There are 3 nested groupings, the coarsest first. Each group lies inside one group of the grouping before and may be the whole of it. The rows also spread widely along 12 directions, which tell nothing about the answers.
In the rows, zero is written as 128.
Some rows, each with its group in each grouping after it:
[121 139 122  83  91 136 117 105 112 131 129 122 130 167 142 148 149 142
 115 160 141 150 195 124 141  90 118 125 106 162 148 180]	q_703 kera kiro
[115 131  89 128  96 109 104 125 101 117  75 110 102 155 126 113 120 130
 112 121 127 143 119 162 109 113 121 108 132 135 106 165]	q_703 kera Zerib
[133 128 130 122 130 141 128 163 143 112 175 135 145 144 137 211 155 154
 128  84 111 145 115 118 143 108 121  97 113 161 149 127]	q_703 Gifa roz
[103 133 137 106 151 148 182 103 137 109 174 136 157  97 185 125 142 112
 110 142 109  85 197  87 167 118 150 129  89 139 156 130]	q_938 nizod ketik
[129 130  97 121 121 153 126 109 149 140 129 134 151 144 113 132 108 142
 130 138 129 132 158 128 148 128 143 174 146 148 120 122]	q_569 potu kezok
[157 103 151 122 134 143 117 120 104 174 106 157  73 144 116 141 112 135
 144 105 143 154 140 147 128 136 131 102 146 104 162 176]	q_395 nudi dediv
[103 133 121 109 179 139 171 130 131 103 204 133 133 134 170 153 161 161
 120  89 129  74 189  83 140 115 109 113  78 122 114 163]	q_569 muvor Vitus
[130 125 109 174 137 169 125 135 151  99 123 128 151 150 114 162 132 164
 105  91 106 132 100 148 154 112 116  88 108 109 104 141]	q_569 Kel tidov
[137 166 112  50 105 148 101 146 118 103 121 109 128 106 118 128 134 123
 116 116 127 134 160  78 124  95 128 155 129 181 125 115]	q_569 muvor Som
[159 128 131  78 128 145 116 117 140 137 156 142 121 130 130 163 121 132
 133 133 134 155 170 112 145 125 157 191 147 164 180 138]	q_703 Gifa fifit
[124 120 126 125 121 112 127 112 104 210  83 159  94 117 124 112  65 102
 150 156 147 155 179 153 129 149 161 154 192 152 171 123]	q_703 kera gagim
[139 146  93  66 160 140 110 153 127 127 117 137 105 117 123 124  93 146
 117  89 140 102 147 107 135 115 115 145 147 140 108 133]	q_569 Fem tepi
[103 142 129  80 106  94 142 115 114 108 133 126 136 149 152 157 175 151
 136 147 121 132 208 121 130 112 111  74 102 154 129 178]	q_938 zamo fani
[138 112 127 181  87 158 115 101 130 146  99 136 119 179  99 165 138 146
 139 131 120 194 140 177 136 122 130  99 130 115 139 174]	q_569 muvor Bozi
[114 128  96 145 145 139 133 148 118 130 105 128 120 116 127 107  91 118
 110  90 128  88 115 127 130 121 143 127 133 127 102 119]	q_703 Seg gerof
[105 129 132 137 124 135 147 145  92 145 126 129 106 131 156 129 139 125
 113  91 132 105 123 100 119 114 100  65 104 122 116 140]	q_569 potu medib
[123 111 140 161 116 126 126 155 105 121 103 118 102 115 139 100 150 117
  94 108 114 117  75 129 107 139 103  85 110  90 117 121]	q_938 zamo favup
[156 115 175  97 129 181 141 118 114 143 165 143 103 121 117 181 160 117
 143  97 134 160 161  80 142 120 137 128 115 141 186 162]	q_395 nopo tonep
[130 118 125 143  92 117 116 130 100 159  99 133  95 147 122 155 117 117
 149 109 132 172 121 155 116 126 136 108 147 152 148 148]	q_703 Seg gudi
[107 122 120 149 151 142 176  88 137 136 130 147 119 109 136 172 110 113
 168  93 116 141 200 132 153 135 171 124 142 148 152 159]	q_569 Fem penib
[113 123 114 136 127 160 145 141 125 134 160 120 149 134 109 116 138 138
 110 120 132  85 136 101 134 125 113 135 101 131  86 111]	q_938 zamo favup
[147 130 148 103 134 151 140 111 153 110 139 134 162  85 113 143 144 123
 142 141 113 139 177  96 153 143 169 161 146 156 163 110]	q_395 nudi dediv
[134 112  89 125 153 140 123 122 122 147 113 146  83 168 148 136  79 139
 118  91 136 116 133 164 144 108 143 137 125 113 136 189]	q_703 Seg gerof
[132 122  97 114 164 153 148 124 147  89 181 120 119 135 183 124 141 141
  94  94 114  93 132 108 138 112 132 175  77 111 131 155]	q_569 muvor Bozi
[134 120 115 107 133 119 130 119 119 133 164 131  96 153 131 164 142 142
 150  89 136 141 151 116 111 134 116 146 126 139 130 176]	q_569 potu medib
[140 132 125 108 103 175 145 109 120 159 141 140 118 146 145 185 120 106
 149 101 117 165 142 125 163  83 162 114 114 186 182 142]	q_395 nudi dediv
[134 112 112  93 166 101 128 116 126 118 134 137  86 134 192  99 115 144
 102 127 138  95 159 138 125 137 135 168 116  95 154 184]	q_703 Seg gudi
[110 156  90  78 154 138 132 155  98 118  78 133  93 105 179  95  83 115
  91  88 125  84 136 113 135  83 126  88 113 129 114 136]	q_569 muvor Bozi
[128 117 104 110 162 121 144 126 111 127  90 145  71 117 153 127  88 105
 132  72 112 118 135 151 130 126 145 104 127 119 136 173]	q_938 zamo fani
[165 114 130 104 139 157  74 127 131 142  99 147 105 158  79 107 114 181
 104 139 152 140 158 144 128 137 105 151 152  83 114 172]	q_569 muvor Som
[101 135 116 143 104 130 151 138 119 149 154 119 149 130 143 136 136 119
 124 128 130 109 139 104 133 116 138 129 119 168 126  97]	q_703 Seg gerof
[134 123 125 110 142 158 115 149 138 119 162 131 155 135 108 125 139 162
  97 127 142  96 146  95 137 126 117 155 120 125 109 120]	q_703 Gifa roz
[110 106 116 193 127 133 149 108 115 216 133 154 105 153 125 121  89 130
 149 124 141 132 138 162 123 155 141 137 156 121 125 118]	q_569 Kel tidov
[124 112 118 135 134 149 124 117 105 132  67 136  96 139 114  81 109 126
  99 116 134 101 143 146 130 123 118  91 112  80  96 175]	q_938 zamo fani
[128 125 105 153 143 159 144 125 161  85 160 117 156 127 129 141 147 146
 112 106 104 119 132 118 144 127 141 161 104 123 116 124]	q_569 muvor Bozi
[107 151  83 105 109  98 110 162 103 135  84 118  99 131 170 110 103 128
 107 102 116 122  99 147 109 101 115  89 136 154 111 114]	q_569 muvor Som
[ 98 144 115 112  82  51 121 120 106 157  84 128 111 129 205 101 132 124
 122 172 116 150 145 156 107 135 124  93 156 149 160 117]	q_569 potu kezok
[115 135  83  94 138 101 125 114 147 103  98 131 144 129 181  88 103 139
  96 162 103 104 156 163 151 121 141 137 134 131 132 136]	q_938 nizod ketik

New rows. What belongs after each?
[112  96 146 166 168 132 165 107 152 145 186 160 154 141 130 153 144 169
 141 140 138 105 203 128 145 167 140 138 128 103 134 154]	q_703 Gifa roz
[125 114 139 186 100 145 125 145 118 117 101 114 124 131 132 145 151 119
  97 106 105 156  74 145 127 121 116  79 109 116 139 127]	q_703 kera kiro
[107 112  94 172  97 112 142 126 112 149 140 102 111 135 139 110 127  96
 130 111 123 132  95 137  97 140 141 172 129 156 119 106]	q_703 kera kiro
[132 122 137 136 111 169 150 111 118 182 158 140 107 137 161 137 120 105
 125 128 131 144 146 111 140 113 147 159 113 143 174 122]	q_569 muvor Bozi
[157 120 106 115 135 167 125 150 146  98 159 124 122 145 140 190 142 138
 121  61 101 153  68 130 147 100 133 129 107 152 157 138]	q_395 nopo tonep
[129 148 112 123  83 146 111 121 140 133  87 114 154 113 139  86 119 112
  96 175 114 148 134 128 138 118 154 166 147 155 141  78]	q_569 muvor Bozi
[136 104  87 174 131 152 131 116 141 136 146 129 112 171 107 146 116 144
 141  89 121 145 116 161 123 133 139 167 125 119 107 156]	q_569 muvor Bozi
[135 129 139  89  97  70 119 127  89 138  94 113  77  80 161  88 144  81
 144 130 121 151 133 114  81 155 149 139 162 150 165 116]	q_395 nudi dediv
[123 114 129 169 117 141 158  97 153 117 120 132 150 123 119 152 140 113
 143 132  99 155 156 150 150 145 165 125 130 138 145 131]	q_938 zamo fani
[114 111 113 142  77 104 147 102 137 131 191  95 140 162 186 100 190 124
 104 172 114 123 124 126 109 138 129 189  83 142 140 117]	q_938 zamo fani
[104 122 108 171  92 156 139 108 137 190 136 139 155 180 137 142 122 155
 121 158 135 139 150 157 160 111 126 115 128 146 129 115]	q_569 Fem penib
[101 106 128 192 100 137 146 114  92 158 104 137 112 151  79 141 130 113
 160 101 124 142 142 153 115 137 122  60 131 120  93 158]	q_938 nizod ketik
[117 106 135 128 127  75 126 121 105 106 126 113  99 120 159  77 182 141
 114 140 130 112 140 127  83 167 111 121 123  86 121 160]	q_395 nopo tonep
[131 129 121 115  78 142 110 103 113 134 137 109 108 150 104 135 157 125
 140 129 135 166 166 114 104 121 129 162 123 155 124 161]	q_569 muvor Som
[139 131  86 106 149 115 121 128 140 120 121 133 107 125 135 133 100 133
 140 104 116 142 146 146 121 139 150 176 157 142 132 138]	q_569 muvor Bozi
[113 145 115 125  90 114 114 107 128 125  68 111 146 107 158  47 127 118
  88 197 121 125 163 134 125 131 145 148 142 125 124  99]	q_569 muvor Bozi
[ 95 120 131 128 134 102 160 126 111 133 182 127 131 116 146 123 160 128
 141 129 140  90 189  89 105 153 132 142 119 141 113 130]	q_703 Gifa roz
[165 104 133 152 130 109 120 107 161  91 106 132 120 104 109 169 144 126
 166 105  88 197 118 169 126 171 174 146 172 130 174 144]	q_395 nudi dediv
[116 136 111 101 136  90 142 116 130  86 145 117 109 112 177 146 156 132
 139 108 105 137 170 122 115 130 141 135 118 145 145 164]	q_569 muvor Som
[116 131 104 134 109  74 115 122 136  86  90 110 144 113 162  94 142 133
 107 161 106 131 136 154 112 146 147 131 148 130 127 118]	q_703 Gifa fifit
[101 127 158 178 100 126 159 132 101 166 130 128 122  92 123 134 146  97
 152 115 120 144 143 103 106 153 139 100 145 148 133  85]	q_569 muvor Som
[131 118 130 142 161 163 153 115 140 163 141 157 115 112 109 163  98 124
 153  91 132 132 172 119 153 143 151 138 154 134 145 134]	q_569 Fem tepi
[111 104 163 170 109 114 150 124  80 173 114 147  71 128 158 151 138  94
 146 101 127 158 136 137 106 137 136  61 127 121 168 161]	q_703 Gifa roz
[126 114 127 171 114 126 125 162 149 136 145 132 168 155 102 153 157 174
 116 130 112 132  93 149 133 148 100  95 132 124 102  90]	q_938 zamo fani
[133 123 142 118 151 157 110 144 120 126 118 136 129 115  61 115 137 165
 119 106 156 101 174  92 124 147  95 122 148  92  78 142]	q_569 Fem penib
[136 129 117 112 126 133 129 146 118 117 161 116  88 140 186 152 150 126
 107  77 111 136  97 113 117 104 112 123  92 135 157 147]	q_569 muvor Vitus
[136 121 113 151 116 121 119 102 129  73  43 120 117 111 102 130 131 113
 150 106  95 172 136 174 126 137 165  87 151 119 127 172]	q_395 nudi dediv
[117 112 124 124 145 150 159 119 102 194 176 161  88 170 167 166 103 133
 137  99 152 111 163 124 146 104 133 119 108 139 157 169]	q_703 Gifa fifit
[151 124 151 111 115 130 118 130 116  98  96 111 108  59 113  97 152  86
 125 113 111 150 115  92 104 157 154 158 155 130 152 105]	q_395 nopo tonep
[120 130 118 120  75 140 126  97 113 142 140 104 125 144 134 104 146 104
 117 156 142 130 167 105 123 113 149 182 112 159 139 143]	q_703 Seg gerof
[143 146  81  71 131 119 101 149 138  99 114 115 118 123 153 126 102 128
 103 105 118 121 115 129 132 106 144 173 142 161 139 128]	q_703 Seg gerof
[137 116 101 120 119 139 143 102 143 139 169 125 124 158 166 148 135 129
 136 124 115 140 132 143 143 115 159 172 113 159 164 142]	q_395 nudi dediv
[ 87 116 116 142 148 111 181  85 123 124 162 131 129 124 188 105 138 123
 125 148 133  80 209 117 132 139 160 145  99 121 133 161]	q_703 Gifa fifit
[ 95 116  97 171 104 101 131 145 104 186 111 132 116 142 135 102  99 119
 136 127 135 117 110 154 103 142 138 121 158 146 106  91]	q_703 Gifa roz
[105 124 123 144 143 115 150 124 126  88 143 112 147  94 107 106 152 129
 132 120 133  87 175  92 113 159 142 156 126 125  90 128]	q_703 Seg gudi
[116 127 101 144 128 119 130 123 137  88  84 109 133  95 184  57 115 110
  74 141 107  93 107 139 134 131 157 155 120 109 133 111]	q_703 Seg gudi
[107 145  98  98 124 122 132 124 119 139 105 131 138 116 108 132  97 120
 147 135 137 126 195 120 135 121 149 146 159 178 119 128]	q_703 kera gagim
[155 126  84 114 131 125 101 113 165 131 107 139 126 144 131 125  90 150
 127 144 116 164 141 177 142 140 159 201 171 138 150 129]	q_569 muvor Bozi
[131 139 143 108 108 160 121 124 107 186  91 159 127 139 133 145  90 125
 118 153 144 145 173 131 163  97 143  92 149 156 167 126]	q_703 Gifa fifit
[108 132 129 133  93 165 172  92 124 124 159 115 152 122 156 148 165  96
 136 135 114 140 164  96 150 103 167 133  94 178 160 124]	q_395 nopo tonep
[ 86 124  97 147 172 103 165 135 134 127 127 142 138 128 192 125 104 148
 105 121 114  84 146 155 148 126 132  95 119 123 126 133]	q_703 kera kiro
[109 144 118 124  70 145 121 125 101 166 139 112 135 145  73 139 150 125
 155 130 154 143 176  91 110 120 112 127 139 180  89 119]	q_569 Fem tepi
[135 123 111 134 120 148 112  91 146 116  82 131 125 142 142 100 115 143
 100 156 118 145 160 167 149 123 149 145 130 105 140 165]	q_569 muvor Som
[115  94 134 185 118  97 144 121 128 145 149 127 120 148 149 109 162 143
 119 145 118 123 116 158 107 170 114 124 118  89 125 133]	q_938 zamo favup
[148 119 121 110 141 118 127 143 125 108 108 129  89  98 143 129 120 101
 123  81 102 139  97 130 117 140 141 137 137 128 151 129]	q_938 zamo fani
[142 155 130  61 117 118 110 132 141  55 137 104 138 100 170 130 180 139
  96 138 105 140 162  89 126 115 124 149 107 142 156 141]	q_569 muvor Bozi
[122 120 156 157 164 152 156 121 142 141 139 155 142  85  85 149 121 136
 156 112 128 124 194 102 139 169 152 134 161 122 125 114]	q_569 muvor Som
[110 140 121 134 133  91 134 141 116 123  95 126 105  89 181  93 122 113
 111 116 108 122 124 130 109 144 133 107 145 122 140 104]	q_569 muvor Vitus
[138 137 101  94 100 165  94 149 121 162 136 129 146 169  95 125 107 159
 106 142 159 114 136 115 143  99 112 164 132 162 106 112]	q_703 Seg gudi
[141 140 128  83 153 114 122 133 121  88  87 122 101  59 147  91 117 100
 112 100 114 118 140  91 115 148 144 153 155 121 138 125]	q_569 potu medib
[121 120 134 187  86 151 141  93 133 113  85 115 137 111 149 117 142  90
 110 135  93 167 109 140 139 129 160 116 120 122 157 122]	q_569 potu kezok
[100 106 145 178 107 132 153  98  98 177 105 137 104 146 164 103 129 113
 110 156 137 131 158 150 130 128 132  94 112 106 151 158]	q_703 kera kiro
[135 130  95 142 128 142 131 136 160 122 138 127 140 142 188 138 116 138
  96 123  95 141  90 155 152 110 145 148 117 138 161 103]	q_569 muvor Bozi
[117 124 161 182  98 139 140 133 135 176 125 154 165 138 118 173 144 154
 134 151 120 166 138 138 150 142 116  67 152 135 149  95]	q_569 potu kezok
[113 117  94 156  71 129 127 126 113 135 174  87 129 172 122 138 166 119
 129 119 130 143 105 122  99 118 120 172 100 173 108 127]	q_703 kera kiro
[171 125 164  97 107 171 106 130 131 104 138 131 111 118 116 197 155 112
 127  96 115 189 134  98 141 110 144 132 121 155 192 159]	q_703 Gifa roz
[140 109 107 127 115 129 108 117 130 146 143 122 113 173 141 106 127 149
 102 144 145 121 133 144 124 128 128 183 122 116 134 159]	q_703 Seg gerof
[116 122 118 131 154 149 145 143 104 148 120 139 109 117 129 113  95 121
 118  92 143  83 141 110 135 123 133 122 124 121 113 134]	q_703 Seg gudi
[130 126  99  93 126  74  89 144 118  71 108 104 106 139 126 114 160 157
 108 122 126 131 137 137  87 137  99 137 131 113 100 180]	q_703 kera gagim
[136 147 173  69 104 113 112 145  84 119 135 113  85  97 159 113 184 115
 106 121 136 138 161  59  92 123  96 108 112 128 157 144]	q_569 muvor Vitus
[126 143 133  92 116 136 115 124 108 161  81 145 120 124 132 111 105 131
 115 145 142 132 171 117 139 117 123 106 152 137 136 133]	q_569 potu medib
[151 119 125 110 176 135 101 120 124 127  65 157  79 118 134  98  84 153
  98 110 134 122 150 155 136 138 122 113 151  62 134 186]	q_569 Kel tidov
[118 135 117 111 109 131 110 150  88 161 113 137 111 149  87 134 117 138
 139 110 157 119 158 113 109 116 112 101 145 151  93 138]	q_703 Gifa fifit
[131 125 137 139 119 111 124 165 125 150 126 137 134 116 104 155 133 139
 140 115 115 147 107 132 117 157 113 103 160 143 128  90]	q_938 zamo favup
[119 134 109 116  91 163 111 137  92 160  66 125 116 143 126  83 107 116
  96 133 139 121 110 133 133  89 123  89 125 135 112 120]	q_395 nopo tonep
[146 141 137 108  90 143 105 125 135 136 103 129 138 115 131 135 130 119
 113 147 116 169 127 115 143 123 136 141 151 155 165 101]	q_569 potu kezok
[102 143 113 112 116 120 130  97 112 118  69 125 130 126 143  82 123 130
 114 155 134 113 197 127 130 122 133 105 132 120 106 162]	q_569 potu medib
[117 110 134 189 147 142 165 126 128 181 142 156 109 127 169 153 102 124
 129  97 115 132 111 149 146 140 140 101 129 116 163 113]	q_569 Kel tidov
[ 92 112 113 172  81  86 133 110 128 117 152 105 154 164 155 115 186 145
 123 170 122 130 147 147 101 147 127 125 112 134 113 135]	q_703 Gifa roz
[123 131 150 124  87 156 132 106 101 143 121 118 131  98  94 102 142  90
 131 151 146 130 184  78 117 133 155 161 138 156 127 113]	q_703 Gifa fifit
[125 129 151 139 137 113 136 164 102 163 128 139  94  87 156 131 122 115
 121  87 122 126  97 105 107 148 113  95 145 123 149  92]	q_569 Kel tidov
[128 110 105 150  97 179 135 114 117 181 185 121 124 188  86 165 128 126
 144 110 151 143 143 119 129 110 129 183 112 171 118 144]	q_703 kera kiro
[132 121 127 124  67 101 109 124 114 120 166  96 118 154 161 129 188 128
 109 147 125 152 110 116  93 126 119 157 107 150 149 129]	q_703 Gifa fifit
[114 143 109 112 103 128 131  92 127  80 103 102 147  95  99  97 149 105
 138 137 123 129 194  91 116 140 152 166 138 149  95 138]	q_569 potu kezok
